The rows are grouped in 4 different ways at once. Each group adds its own fixed numbers to the row, and there is some noise. The rows also spread widely along 15 directions, which tell nothing about the answers.
Some rows, each with its group in each grouping after it:
[ -9  25   3   5  -6 -31  -2  15   7 -26 -30 -20   2   5  36   6   5   3
  -6  -9  -2  18  22  19  17   7]
(1) (2) S J332
[ 11 -14  16  -2 -10   3  17  11   8 -14   9  -8   7   5  -1  -1   2 -19
 -10  15 -12  -2  -1  20  14   6]
(0) (2) F J332
[  7   9 -14   9  -1 -33 -18  -1  -7  10  -8   3  18  -9   1  12  -9 -10
  -1   9   4  -6  -1 -17 -29   6]
(3) (1) F J595
[ -5 -15   8  18   2 -17  23   4  10 -10  -4 -10   8  -4  10   7   0 -14
  -1  19  16 -13   7   3  10  12]
(2) (0) S J595
[-22  -1  -5  17  -2 -24  19  34  17 -28  -2  -8  -9   2  21 -10 -19   3
 -10 -16 -17  10 -16   5  16   3]
(3) (0) L J272
[  2  -4  17  -3   0 -24   7  10 -12   2   7   8   6  -8  11  -4  -3  13
  -5   3 -13  16  10   0 -21   2]
(0) (1) G J272
[ 12  34  11  28 -14 -24  -9 -16  43  12  15  -4  25 -19 -20   2 -13   0
  13 -16  16  19  -1   0  -1  -3]
(1) (0) G J272
[ -4  -8  11  14   6  31   1  32   2   7  14  -8 -20  -2  -1  -9   5  19
  10 -12  -6   2  -7  21  16   0]
(2) (2) L J272
[  3  16 -24   1  14 -13  11 -21  -7  -9   1  21  14 -17  -4   2  -4  11
  -6  11  -7  18 -11   2 -22   2]
(1) (1) F J332
[-27  -2 -17   1   6   5   4  41  -7 -14  -1 -13  -5   6  16   1 -10  -4
  -7  16 -31  14 -41  17  -7   0]
(3) (2) G J272
[ -7   4  -9   8 -11   2  -2  14  11   1 -18 -25   2  -6 -10   1  -6   2
   8  -3  -5  10 -24  -6   7 -11]
(3) (2) G J332
[ 19   7   6   9  -4  -6   6  13  14  -5   4 -18  -6   3  -1   0  19  -1
  18  16  -3  -2  17  22   8  15]
(0) (0) G J332
[ 21   0   9   4  -3   4  -1 -19  29  21  11  -1  15 -16 -22   6   4  11
  13 -19   6   9 -20 -10  20  -1]
(1) (0) S J595
[ 20 -18 -13  -6  -8   4   1  16  -8   7   1   3  -7  -4 -28 -13  -3   8
   5  -4 -20  -7 -11 -10  -7  -6]
(0) (0) F J332
[-18  22 -15  27   5 -20  -1   2   5  11 -12  13   0 -16  10   2 -15  19
   5   4   9  16   0  -2 -16 -19]
(3) (2) L J272
[ 12  19  30  19  -5 -23   7 -23  36   8  25   2  43 -17 -14   7 -10 -25
 -14  32  -1  19 -14  19 -18  -6]
(1) (2) L J272
[ -9   1  36  36  -6  -5   0  25  15   8  -8 -20  27 -19 -10   4 -18 -11
   8 -22  18   1 -19  -3   8 -14]
(3) (1) F J595
[ 15 -10  -7 -14   0  22 -19   3 -20  12   3   5 -14  -1 -12  -9   8  18
   0 -22  -2  -6  12   1   2  10]
(1) (2) F J272
[  4  18  17  13 -16 -10 -20  19   0  -7   4 -27  14  -6 -13  -4  -6  -5
   5 -13 -11  15   7  15 -18  21]
(2) (2) G J272
[  4  18   7 -14   3  -2 -13   2   3  14  -7 -18   8  -8   0   8  21  13
   5  17 -17  29 -19  13  -8  -4]
(1) (1) L J272
[ 17  -2 -16   9  -5   3   8  -1  -5  -1  -2  11  -1  -6 -37 -12 -10   7
   6  12  -2  -8   5   4 -25 -17]
(2) (2) L J272
[  4   9  12  11   8 -23  19  16  16 -20   5  -3  13 -12   4 -16 -13  12
 -17  -9 -43  27 -22  17  -6   2]
(0) (2) S J332
[ -3   6  19  18   9   8  -3   7  17  -2 -11 -33  -2 -11  -9 -25   7  11
 -16 -25  -4   4  -5  12  19  11]
(1) (0) L J272
[-18  21 -41  30  26   3  27 -11  11 -15 -14  17  -4 -14  11   5  -9  27
  12 -13  24   3 -22   0  14 -16]
(2) (2) G J332
[-14  -8 -16   2 -24  -2 -10   1  10  -1   2 -27   5  -2 -15  -2 -17 -18
  -2  10 -11  19 -22 -14  -4  23]
(1) (0) S J595
[  3  -7 -10  15 -12 -13   7  10  18  -8  20 -10   0   1  -5  12 -11 -18
  13  24  -2  -3 -16   1  -3  17]
(0) (2) S J272
[-19  12  -3  13   4 -17  -9  31   7 -17   8  -6  -3   9  33  -7 -12  -2
 -11 -17 -20  10  -5  15   4  18]
(2) (1) L J595
[ -5   1   9  31   4  -4   0 -13  12   1  -4 -17  13 -20 -14 -15 -12  -5
  -8  -9  11   1   4  -4  -4  20]
(3) (1) S J595
[ 11  18   7  12 -14  38 -40   3  25  21   6 -30  -2   3 -36 -30  -1 -12
  -1 -28   1   0   7  18  13   6]
(1) (1) G J332
[  6   0   6  15   9   0   4   8   9   3  12   9  13  -8   1   4  -6  -3
  -7  -2  -8   1 -15  12  -1   4]
(3) (2) S J332
[  7  14 -15  -3  -1  16 -19  -3  15  15  -4 -18   7  -2 -16  -4  11   1
   6  -4  -4   5 -22   3   6   3]
(2) (0) G J595
[-21   4 -28  21  17   5   9  -3  11  11   4  16 -15  -9  17 -15  -7  10
 -14   4   6   0   0   4  10   0]
(3) (0) F J332
[-14 -38  13   9   1 -26  21   6  12  17  23  16  10 -10  18  -1 -23  -7
 -23   7 -10   1 -26 -28  -1  -1]
(0) (0) S J595
[  0 -11  -1 -11  -8  20  -7  -9   2  15  -2  -1   4   1 -16 -22  -5  -6
 -15  -7  -4   4  -3  -6   6  -9]
(0) (1) G J595
[ -2  26  -7   2   0 -14 -14 -16  10   5  -7   5  16  -5   6  -1  -2  -4
 -13   5   0  18   2   8 -11  -5]
(1) (1) L J332

New rows. What belongs after each?
[  2   1   8  10  -4  -5   6  -6  16  -3  14 -10   5  -7   0  -8   3  -1
  -3  -4  -3  12   4   4   8  25]
(0) (0) G J332
[ 13   2  10  21   6  -6  -9   7  24  16   5 -15 -14  -5   0 -13  11  16
   2 -23  11 -17  14  -2  19  11]
(2) (0) L J272
[  2  -3   1   8 -10   7 -13   1   6  13   2  -1   5  -2  -7  -4  -8 -11
  -7  -1   3  -3   9   4   0   3]
(3) (2) S J332
[-14  -1  13  28  12  -1  -3  28  11   1   6 -26 -10  -7  15   1   3   9
   8 -16   6  -4 -14   3  13  16]
(2) (1) L J272
[ -9  31 -16   9   5  -1   2 -18  -2 -13  -7  -3  30 -20  -9   9  -6   7
   1  -2  -3  33 -27   7 -20   8]
(2) (2) G J332
[-21   3  -5 -10  -9   0 -19  14  -8  14   3  17  -8   7  35 -12 -10   4
 -24 -17 -11  18  13   4   7  -4]
(0) (2) F J332
[  2  -8  16  -2 -19 -39  20   6  15  -3  14  26  34  -4  10  23 -26 -14
  -3   4  -3  17 -25 -11  -5 -26]
(0) (2) S J272
[-18   0  -5  17  -6 -14  -3   2  15   3  -3   5   7  -5   5 -17 -29  -3
 -20 -24   2   8  -4 -10   6  -3]
(1) (0) S J595
[ 24 -17  17   6  13   3  22  12  19  28  24  25   0 -17 -22 -11  -2  33
   4 -15 -14  -3 -29  -3   5 -37]
(2) (0) L J272
[ 11  13  -5  18  19  20  21  23  10 -28  -4 -10 -26  -5  -6 -22  14  36
  16 -26 -16  10  10  43  29  14]
(1) (0) S J332
[  5   2  -5   2  -2  -3 -14  18 -14   5  -6   9  16  -6 -12  -7 -10  -1
  -4 -16  -9   1 -12  -1 -15  -5]
(0) (0) F J595
[  0 -10  -2   3  -5   9   1  -2  -1  -4   6 -11  -1   5  -3  -5   0 -19
 -13  23   1  -7  11  14  -2  16]
(1) (2) G J332
[ 10 -10   0 -26 -25 -13  -1  -3   5   3  -7   1  12   6  -9  -7   0 -13
 -21  16 -26  13   0  -2  -4  -9]
(3) (0) L J332
[  1  17   0   2 -12 -10 -12   7  19  -1  -7 -17   6   3   3  -4   3  -4
  -1  -2  -8  14   3  11   8   3]
(2) (0) L J595
[ -2  -5  17   2  12 -16  -6  11   5   5   2   1  -1   6  31 -10   1  -5
 -35  -1  -7  -9  14  16   7   7]
(1) (2) S J272
[ -2  16  -4  12   3   3  -2   8  -1   0   6  -1  12 -18 -19  -9  -7  15
   8 -11 -12  24 -22   7 -17   1]
(0) (0) G J272
[-13  11   1   1 -15  -5   7  -5  -5  -2  -7   3  12 -11   6  13  -2   7
  19   1  15  31   8  -1  -2  -6]
(0) (1) G J332
[ 24  26  11  22  -7 -14 -32  11  23  17  -4  -9  -5  -2 -16 -25  -6   5
   0 -22   5  -8  35  15  -5  -5]
(1) (1) S J272
[ 14  25  10  35  -5 -24  -5   4  38   8  -4  -3   4  -6  -3 -12 -11   1
   4 -11   8  -3  26  14   7  -8]
(3) (2) S J595
[ 15 -33   9  17  -8 -24   7  26  15   9  -3 -24   2  -2 -16  -4  -9 -27
 -12  23  -2 -37 -17 -18  -3  -8]
(1) (0) F J332
[  5  -5 -14   6   2 -15  -3  10   5   1  -3   9   6   4  -9 -17 -19 -11
 -22   3  -6 -19  -5  -2 -15 -17]
(2) (1) S J272
[ -4  14 -15  23  21  24  14  -7  23   9   6   2 -12 -15 -14 -27  -4  29
   1  -7  -7  12 -14  16   8 -10]
(2) (2) G J595
[ 13  -4  23  27   8   3  -6  23   1  10 -10  -8  10 -12 -23 -16 -11   2
 -11 -15  -5 -14  -9   8 -10 -19]
(1) (2) L J332
[ 11  15 -10   7 -10  -8  -5  13  23  -4  19  -3  12  -4 -15   0 -16  -3
   8  -4 -25  16 -30   8  -7   0]
(2) (2) F J595
[ -3  -6  -6  -2  -9  -6   4   1   3  -1   7  -3   9  -2   2  12   3 -12
   3  19   1   6  -5   5  -1  14]
(3) (0) S J272
[-13  18  -8   6   9  27  -7 -22  23  -2  16  11  15   4   3 -22  -5 -21
 -37 -12   4   8  -4  29  21   9]
(1) (0) G J332
[ -6  -4 -14   7   4   8  -3  -9  -2   5   3  -3   2 -10  -6   9   1   3
  11  -2  16   0 -18 -14  -1   9]
(0) (1) L J272
[-16  21 -10   7  12  12 -18  19  -6  -5 -20 -19  -8  -2   6 -22   4   5
 -13 -14  -7   8  -2  19   5   3]
(0) (1) F J272
[ -8   1 -27   6  13  40   9 -24   6   2   2   2 -17 -12 -24 -19   1  25
   6 -12  12  10 -12   3  16   0]
(1) (1) L J272
[ -7  -3 -12  -7  -5   7 -17   9 -10  -4  -1 -12   0   8   6   6   3 -12
   3  -7  10  -5  -5  -4   5  18]
(0) (1) G J272
[-22  -5  10  13  -3 -11   2   9   6  -5   7   6  11   1  15 -18 -27 -16
 -29  -5  -8  11   4   8  -4   3]
(1) (1) S J595
[  6  -6  23   5  -5 -13   9   4  29   0  26  12   5   7  20  -9  -8  -8
 -12 -13  -6   4  15  11  23  10]
(0) (1) S J595
[ 11  -6 -11  -8  -3 -17  21 -23  15 -27  -7  -8  15   0  -5  12   4 -12
  -7  12   4  -4 -19  -7  14   8]
(0) (2) L J272
[ 20  -4  -7  -4  -5   7  13 -30  10   2  20   5   7  -7 -17   5   8   2
   5  15   3   4   5   2  -2  16]
(2) (2) G J332
[ 10  -9  19 -10 -24 -30   5  12   8  -4   7 -23  10  -9  -4  11   2   1
   7   4 -17  22  -8 -10  -1  15]
(1) (0) F J272
[-26 -18 -19  17 -14  15  -4  -8   8   9  12  -8  -6  -1   9  16 -13 -12
   9  -7  32  -3  -7 -27  20  23]
(3) (2) G J332
[-14 -18  -9 -23 -22  -7 -16  -1  12  10   0 -17   1  15  15  -7  -9 -21
 -24  -1 -11   3 -11 -24  13   5]
(2) (1) G J595
[  3  10  -5  18   1 -10 -23  22   3   2 -14 -39  -9   4   4 -12  13 -14
  -3  15  -5 -15  14  12  -9  26]
(0) (0) G J332
[ -7  26  -5   2  -9  15   5  10   3 -17  15  -2  11   5   2   1   0 -11
   3  23 -15  31   3  46  -9   8]
(2) (2) G J332
[  5   6  -5  -1   5 -17  15 -11  16  -4  14   7  16  -8  -2  -7  -8  -6
 -19  28 -27  21 -18  13 -19   2]
(1) (1) S J332
[-13  17  -7  18   9 -11  -8  22  -3  12 -11   2  -8 -12  13  -5  -4  22
   8   0  -3  14   4   9 -14 -12]
(3) (1) S J272
[ 25 -13  25   5 -37  -8 -20   9   9  15  -5 -49 -11  -6 -25  11  14   4
  34  -3   9  -2  26 -15   6  26]
(3) (2) L J272
[ 19 -18  19  -7  13   0  -8  19  -9  14  22   9  -5   0   0 -20   1  10
 -27  -6 -34  -6   3  16 -13  11]
(1) (2) S J272
[-11 -15   8 -10 -19   7  10   6  13  18  12   8   7   3   1  -1 -12  -6
  -8  10   0  12 -12  -1  10 -31]
(2) (2) G J272
[  3  -6  -9 -10  -1 -13   9  -9  23 -11   4  -5  -2   3  15  -9   4   1
 -24 -12 -18   6  -3  -3  28  21]
(3) (0) S J332
[ 17  -1  16  13  21  -6   9 -33  11  20   6  15  20 -19  -4  -1   6   3
 -16  13  14  -8  10   6  -6   1]
(1) (2) S J595
[ 15   6  29  13   4 -26   6  28  -3  -4  -3  19  32  -5   3   3  -9  -5
  -5 -12  -7  -4   4  18 -14 -17]
(3) (0) G J595
[  6  -2   5   1   0 -14  -5  27  -7   7 -16   3  -7   2  17  -7   8   8
  -8  -6  -4  -8  24   9   7  -8]
(3) (0) F J332
[  4  -1  -9   0  -6  -3 -12  10   0  -5 -12 -16  -7   9   2   7  12 -11
   7   8  10 -15  12   3   8  10]
(3) (1) L J272
